The rows are grouped in 4 ways, from coarse to fine. Each group lies inside one group of the grouping before and may be the whole of it. The rows also spread widely along 15 directions, which tell nothing about the answers.
In the rows, 128 means zero.
Some rows, each with its group in each grouping after it:
[104 175 122 135  93 113 146 206 111 121 122 156 147 150 137 155 111 144
 129 146  36  99  81 192  76 134  73 173 182 191]	k_514 k_930 k_652 pog
[128 102  77 154 125  92 143 152  89 219 128 141 142  84 104 119  88 166
 162  82 132 104  96 107 185 121 163 143  89 124]	k_454 k_941 k_608 rer
[ 87 120  68 135  56 134 147 139 145 124 114 128 142 185 125 134 109 134
 120 141  79 137  93 173 130 134 118 102 149 155]	k_404 k_833 k_741 mavu
[110 134 135 103 129 128 148 104  96 111 110 119 137 113 151 127 146 128
 137  97 122 121 107  79 145 104 122 150 104 143]	k_514 k_354 k_951 pinef
[191 199 149 128  83 126 121 144 105 175 116 107 128 123 109 105 116 117
 146 159 161 108 134 100  88  92 136 154 136 206]	k_454 k_483 k_146 pusa
[178 100 142 107 160 151 136  98 105 156 113 137 122  96 104 138 153  91
 110 127 209 109 130 106 145 123 151 146 105 103]	k_404 k_613 k_825 sakel
[157 119  96 130 116 148 118 143  96 135  89 140 111 124 132 181  95  58
 120 147 100  81 110 163 134 115 185 126 147 106]	k_454 k_175 k_809 dob
[145 130 160  91 157 183 147 116 144 114 118 142 147 146 156 142 150  98
  69 160 120 107 123 154 124 123 141 142 181 130]	k_454 k_175 k_904 Lave
[133 170 113 133  71 160 157 116 108 117 110 134 138 130 131 153 124 114
 137 136 131 170 126 118  86  97 101 145 149 143]	k_404 k_613 k_473 zufo
[120 159 136 135 151 110 124 121 133  53 135 128 146  61 132 131 139 142
 143 126 113 169 131 127  71 116  66 114 127 132]	k_454 k_42 k_534 bil
[153  78 113 136 149  98 113 127 147 127 148 175 120 115 115 108  94 132
 137 125 125 131 125  94 178 145 188  77  83 153]	k_404 k_833 k_747 dizu
[130 101 122 125 170 154 118  57 181 107 175 148 153  65 141 127 135 128
 101 114 135 158 119 148 128 157 112  75 104 122]	k_514 k_930 k_759 Botob
[115 138 124 110 113 127 121  97 121 157 111  97 145  94 103 116 159 150
 148 131 165 137 129  93 141  77 165 128  58 160]	k_454 k_483 k_912 gizer
[130 146 156 107 111 185 138  69 194 140 179 174 163 117 141 151 126 145
  95 149 114 167 137 150 103 126 127 122 101 215]	k_454 k_941 k_608 Logef
[161 127 158 114 118  84 143 152 129  84  89  94  85 124 118  95 108 157
 149 111 129  99 169  64  99 111 124 115 109 166]	k_454 k_941 k_635 vire
[147 149  98 160 120 125 136 123 128 150 157 161 115 139  91  91 120 116
 112 112 166 153 133 105 126 157  85 107 111 155]	k_454 k_483 k_243 Puraf
[ 52  91 139  92 154 157 163 167 106  86 128 219 177 169 182 168 166 111
  91 153  44 118  67 148 183  88 184 152 172 131]	k_404 k_613 k_473 Nifo
[139 109 113 118 122  97 130 129 140 149 121 102 163 128 111  98  97 170
 159 145 147 132 111 116 166 129 132 122 153 144]	k_454 k_483 k_243 fozo
[111 115 121 119 146 159 122 117 142 148 119 117 161 109 126 127 165 121
  95 154 129 117 104 165 143 105 177 109 133 118]	k_514 k_930 k_652 somo
[140 132 157 107 163  86 132 170  73 101 104 149 166 127 114 115 149 135
 172 160 170 149  96  69 164 102 135 170 164 137]	k_404 k_833 k_747 ref
[133 102 172  81 128 182 167 134 148 100  95 159 139 175 118 167 160 114
  79 186 152 117 155 160 104  96 157 158 187 133]	k_454 k_175 k_904 pek
[113 119 107 142 108 100 145 191 115 152 116 131 119 106 118 104 160 144
 107 119 103  61 105 167  97  98 131 111 110 136]	k_404 k_613 k_191 mefo
[ 96 130 115 131 145 100 133 154 116 106 140 129 147 127 136  75 163 130
 112 120 122 106  94 124 138 118  97 105 147 133]	k_454 k_42 k_534 Gitel
[133 120 114 113  67 155 145 119 139 162 121 132 145 169 124 124 127 121
 119 156 143 118 113 139 139 109 160 123 144 168]	k_404 k_564 k_336 Firav
[177  89 162  81 129 128 127 135 133 148  88 122 129 140  97 164 113 130
 134 174 156  91 135 137 142 126 173 163 123 162]	k_404 k_613 k_825 pamod
[143 138  88 139 157 150 124 122 101 140  79  93 114 113 109 153 128  92
 111 115 122 147 121 135 146 153 135 129 110  67]	k_404 k_394 k_182 vaki
[140  42 129 102 182 126 148 147 148 148  98 148 130 186  84 119 108 153
 104 152 167 125 149 108 216 163 177 133 148 103]	k_454 k_175 k_809 Sodi
[142 132 142 114 174 123 134 156  83 150 127 157 179  97 144 153 122 123
 140 140 118 109  72 138 161 130 129 186 178 127]	k_514 k_354 k_951 degaf
[ 82 105  76 142  87 123 137 153 132 107 104 142 110 155 104 136 152 118
 104 130  94 116 115 166 116 114 145  88  93 133]	k_404 k_833 k_747 dizu
[ 94  91 110 101 132 148 174 111 104 110 108 134 162 103 155 153 160 131
 129 107 134 127  91 139 143  96 122 150 162  63]	k_404 k_394 k_182 vaki
[139 106 121 125 169 101 113 135 125 107 105 114 124  75 120 144 110 136
 142 116 101 110 117 137 131 144 138 118 104 115]	k_514 k_930 k_652 pog
[141 123 124 127 142  70 102 162 139 123 128 116 130 128  87  96 126 151
 137 147 134 115 109 137 134 167  90 108  93 174]	k_404 k_613 k_191 mefo
[146 133 109 150  87 142 160 152 118 165 111 158  92 137 104 145 103 123
 112 109 116 111 156 123 104 111 155 133 105 155]	k_454 k_941 k_608 Logef
[122 158 140 113 142 140 108  93 149 103 136 108 148 113 127 110 159 118
 109 143 139 148 119 123 121 128 109 100  99 167]	k_454 k_941 k_635 vire
[161  55 163  79 179  78 107  88 155  68 134 122 139  43 131 148 113 145
 161 124 152  82 118 140 131 142 116 106  97 129]	k_454 k_941 k_608 Logef
[109 147  38 163  40 160 154 116 121 197 133 150 149 178  94 158  84 123
 130 120 123 178  93 171 140 170  81 144 134 150]	k_404 k_564 k_336 Firav
[145 128 137 131 145  97 141 156 100  66 120 159  96  89 132 132 136 110
 132  96 109 106 126 114  85 133  84 125 109 126]	k_404 k_564 k_336 Firav
[108 122 127 103  91 122 175 148 101 151 126 163 180  90 149 180 102 181
 172 122 100 108  87 154 108  87 102 207 163 152]	k_454 k_175 k_809 dob
[118 133  86 164 102 117 154 184 108 120  96 120  86 176 116  55 159 105
  86 113 121 102 131  98 128 105 149  70 140 111]	k_404 k_833 k_747 ref
[158 187 124 154 133 163 142  87 133  60 139 146 114 109 142 130 109  83
 108 110 126 203 151  96  78 149  56 102 154 123]	k_454 k_941 k_608 Logef
[168 155 164 115 177 106  86 144 125  93 103 101 118 108 125 107 128 108
 130 159 112 117 129  94 132 129 165 106 113 165]	k_514 k_930 k_652 pog
[110 139 131 120 160 127 126 118 150 116 153 127 177 103 156  94 138 159
 117 132  93 158  91 120 150 136 109 106 128 149]	k_404 k_613 k_473 Nifo
[184 137  91 151 105 163 132 105 135 157 104 114  96 156  61 128 114  80
  99 146 208 153 168 134 112 156 114 108 140 108]	k_454 k_483 k_912 gizer
[141 152 127 128 118 127 130 134 143 148 139 109 178 100 128 101 143 155
 128 158 142 136  94 159 103 118 102 123 165 148]	k_404 k_833 k_741 mavu
[122  98 110 117 120 119 134 152 144 133  99  96 139 134 102 120 151 139
 104 153 133  90 108 186 118 133 112 114 142 118]	k_404 k_613 k_825 pamod
[116 145 119 138 139 105 103 152 117 146 162 157 159 128 107  88 165 112
 118 152 154 115  75 143 144 132 115 110 125 175]	k_514 k_930 k_652 pog
[115 114 112 114 147 137 157 107 117 174 129 126 187  95 136 120 124 174
 140 112 150 149  96 110 175 118 125 161 145 107]	k_454 k_175 k_904 Lave
[177 108 109 175 118 124 143 190 137 172 152 162 119 133 114  60 133  98
  78 150 165  64 125 158 112 114 161  67 204 117]	k_514 k_354 k_951 degaf
[132 165 102 169 125 166 149 149 122 168 153 163 135 126 105 103 167  94
  66 128 162 131 117 164  94 130  92 113 158 121]	k_454 k_941 k_635 vire

New rows, each followed by its group in each grouping:
[ 90 110  86 148 169  97 137 166 106  99 101 106 118 116 109  77 184 123
  93 103 130 116 104 129 145 135  99  82 113  64]	k_404 k_613 k_191 mefo
[159  88 162  76 123  96 131 133 108  86  94 122 104 148 105 123 157  96
 132 149 201  52 131 114 120 108 124 137 130 148]	k_454 k_175 k_904 Lave
[144 156 150 141 179 150 158 129 146 100 142 131 125  99 153  54 178 137
  68 106 130 150 142  87 100 122 104  91 145 107]	k_404 k_833 k_747 dizu
[110 106  44 186 135  88 120 105 111 138 164 157 112  84 107  81  99 124
 149  52 141 159 103  76 177 162 111  60  58 109]	k_514 k_930 k_652 pog
[147 124 115 147 121 107 105 154 144  96 139 152 127 114 104 128 126  93
 118 164 132 109 117 180  95 131 118  76 145 146]	k_454 k_941 k_608 Logef
[138 129 155  92 111 147 152 126 123 101  72 113 100 160 129 167 119 124
 117 129  95 107 154 108 111 117 146 161 111 166]	k_514 k_354 k_951 pinef
[136 156  84 155 101 119 132 130  85 152 160 170 117 145 134  96 112  75
 121  94 135 108  93  97 150 138 104 114 126 162]	k_454 k_42 k_534 bil
[138 103 133 137 150 104 137 162 144 112 161 181 111 140 132  78 135 125
 102 119 116 108 124 104 144 137 144  81 119 152]	k_404 k_394 k_182 vaki
[162 103 126 119 114 141 148 117 143 146 134 130 126 160 123  79 136 114
  96 138 180 107 127 111 145 130 132  98 156 134]	k_404 k_613 k_473 Nifo
[187 175 152 128 153 131  99 132 120  96 130 121 144  92 159 117 115  71
 122 166 116 116 105 131 110 118 137 101 186 142]	k_454 k_941 k_608 Logef
[130 100 138 126 169 159 188 136 126 175 122 154 154  75 136 134 139 186
 105  97 126 141 137 114 135 105 148 166 132  85]	k_404 k_613 k_473 Nifo
[169  94 130 134 145  90 106 148 177 118 150 144 121 117  87 102 115 138
 113 159 148 109 131 167 112 174 105  76 115 159]	k_404 k_613 k_191 mefo
[156 122 174 119 131  97 160 156 138 126 162 183 147  98 128 100 121 188
 150 128 145 133 136  86 103 108 106 146 130 189]	k_404 k_613 k_473 zufo
[169 107 158 134 167 132 145 145 171 126 142 154 156  95 117 119 108 170
 116 157 141 150 152 139 109 137 130 121 179 130]	k_514 k_354 k_951 degaf
[157  73 131 140 187 129 142 165 141 113 125 179 135 138  93 118 132 120
  94 161 166 149 141 133 154 149 150 104 178  79]	k_404 k_613 k_473 Nifo
[213 124 103 156 148  86  93  95 140 120 147 117  94  82  99  88  74 106
 149 102 172 141 135  89 131 194  94  67  83 138]	k_404 k_833 k_741 mavu
[104 145 110 132 139 108 137 157  80 138 107 124 159 132 101  97 179 132
 136 135 169 148  88 102 155 109 112 147 130 120]	k_404 k_833 k_747 ref
[119 116 106 134 110 161 144 131 145 155 128 159 154 133 135 157  98 136
 115 145  83 138 112 161 140 121 175 128 155 143]	k_514 k_930 k_652 somo
[108 132 165 101 139 124 146 142 103  25 122 162 121 158 145 106 195  76
 103 142 150 110 113 103 101  96  97 118 174 140]	k_514 k_930 k_652 somo
[119 130 144 103 188  80 138 211  61  79  46  86 120 127 146 114 147 124
 129 125  75  60 101 106 150 105 142 159 168  87]	k_454 k_175 k_904 pek
[131 215 136 177 123 150 161 216 120 211 155 168 164 109 139  79 147 178
  91 138  68 147 112 129  86  86 147 151 157 185]	k_404 k_833 k_741 mavu
[167 153 152 115 191 136 112 129 127 156 151 123 170 100 156  92 128 117
 101 146 122 104  92 128 157 145 132 132 172 143]	k_454 k_42 k_534 bil
[ 82 102 107 137 147 137 178 137 124 114 146 179 132 127 155 107 137 146
  95  79  87 130 121 103 149 117 125 118 136 111]	k_454 k_42 k_534 Gitel
[179 102 141 132 148 113 151 149 124 166 160 189 136 105 116 121  98 135
 125 120 162  97 120 127 136 145 120 144 156 147]	k_454 k_941 k_608 Logef
[137 152 139 121 166 104 128 147 101  91 102 122 141  73 117 174 114 142
 154 119 105 140 114 144  95 149  64 173 128 125]	k_454 k_941 k_635 vire
[ 99  83  97 118 116 136 158  69 144  88 148 156 138 106 154 138 104 137
 134  83 116 149 122 107 146 128 109 103 118 116]	k_454 k_42 k_534 Gitel
[150 123  89 130 113 119 108  95 138 140 119  84 112 164  93  79 127 101
 112 127 177 130 118 109 162 174  99  79  92 144]	k_404 k_613 k_473 Nifo
[193 124 128 105 140 127 108 106 127 142  93  77 132 139  91 121 113  98
 130 168 197 110 126 133 146 153 124 129 162 120]	k_454 k_483 k_243 Puraf
[165 132 110 133 106 116 130  63 127  93 146 114 123  95 135  87 102 108
 158 100 190 157 137  59 123 122  89  85 134 129]	k_454 k_42 k_534 Gitel
[142 146 142 128 145 138 128 155 149 171 117 110 161  88 112 133 129 174
 119 157 106 124 123 169 101 119 145 147 138 152]	k_514 k_930 k_652 pog
[119 114 106 142 113 149 183 138 144 167 140 165 129 157 142  97 100 172
 111  95  94 162 139  77 165 123 163 121 128 139]	k_404 k_394 k_182 vaki
[179  98 121 132 123 105 119 105 178 114 116  88  97  99  93 102  99 154
 132 120 151 128 167 125 101 164 112  72  81 138]	k_404 k_564 k_336 Firav
[156 126 111 153 117 112 139 155 121  30 114 162  92 162 143 117  83  67
 123 134 101 138 140 100 117 134 120  67 202 112]	k_454 k_941 k_608 Logef
[107 153 126 124 146 118 113 113 144  93 129  97 154 100 136 105 140 149
 130 129  99 153 104 127 120 138  93 105 115 152]	k_514 k_930 k_652 somo
[194  90 151 127 230 152 142  97 182 126 145 134 116 131 109  60 126 128
  59 124 189 149 172  88 168 192 124  81 157  82]	k_454 k_483 k_243 Puraf
[181 110 125 119 124 155 147 105 129 111 113 141 106 130 129 150 101  86
 108 127 146 119 135 126 116 151 115 126 152 113]	k_404 k_613 k_825 sakel
[136 186 105 149 123 167 130 141 113 117  96 124 142 126 117 158 127  94
 108 160 112 173 127 155  91 120 113 138 171 112]	k_454 k_175 k_904 Lave
[153 113 145 115 141 158 161 141  93 148 111 166 141 116 129 161 143  99
 110 138 156 100 118 134 126  99 155 172 175 108]	k_514 k_354 k_951 pinef
[178 131 150 131 123 158 146  89 179 116 163 183 141 128 129 123  71 144
 132 153 141 200 171  78 127 125 155 105 155 174]	k_454 k_483 k_243 Puraf
[138 178 128 123 194 134 100 138  93 166 131 108 171 109 143  90 160  96
 102 144 120 113  68 124 181 134 142 136 142 132]	k_454 k_483 k_243 fozo
[120 113 129 118 155 131 152 150  91 108 111 155 119 124 162 121 147 102
 104 103  91  95 105  96 155 104 161 126 128 110]	k_404 k_613 k_473 Nifo
[134 153 127 156 174 117 110 173 118 124 106 126 108  76 108 129 139 129
 110 121  77 123 137 133 101 123 158 112  83 131]	k_514 k_930 k_652 somo
[128 146 127 118 153 110 101 134 116 120 132 139 143 106 134 150 115 112
 131 131  80 109  87 148 145 151 119 132  97 173]	k_454 k_941 k_608 Logef
[138 151  92 134 129 115  99 125 109 114  76  36 116 100 132  91 147  92
 118 126 113  99 102 127 130 119 134  77 108  98]	k_404 k_613 k_825 pamod
[130 158  96 158 133 149 135 171 118 182 131 153 134 145 100 120 142 108
  76 139 122 115 109 175 119 146 112 136 143 136]	k_454 k_175 k_904 Lave
[141 200 135 101  85 180 148  78 101 135 148 149 163 169 155 142 134  82
 118 137 146 166  83 110 121 142  51 181 159 192]	k_404 k_613 k_473 Nifo
[155  90 133 111 114 135 140 126 146  81  98 140 104 154 135 155  85 108
 123 143 101 110 150 124 128 131 165 108 153 141]	k_514 k_354 k_951 degaf
[187 132 128 121  75 183 139  81 153 115 104 121 118 109 133 167  90  90
 127 164 154 141 168 135  76  86 167 107 163 127]	k_454 k_175 k_809 dob
[136 111 135 121 114 108 125 154 125 141 116 134 116 118 116 122 138 129
 123 136 123  70 126 132 120 100 171 117  94 173]	k_514 k_354 k_951 degaf
[149 149  92 155 144 139 115 153  92 125 118 157 111 129 123 166 107  53
  99 124  89 103  95 174 122 174 106 130 144 119]	k_514 k_354 k_951 degaf
[134 103 129 124 167 121 142 165 115 117  87 123 153 123  94 119 162 140
 122 165 170 146 123 131 141 111 148 134 173  75]	k_404 k_833 k_747 dizu
[158 148 133 110 131 150 153 138 114 135 103  95 180 116 146 143 123 120
 119 160 140 109  88 184 107 128  78 167 252  92]	k_454 k_941 k_608 Logef
[141 169 115 151 143 134 116 119 130 166 152 119 137 106 103  78 154 123
 100 123 164 140 126 117 120 136 103 107  98 156]	k_454 k_42 k_534 bil
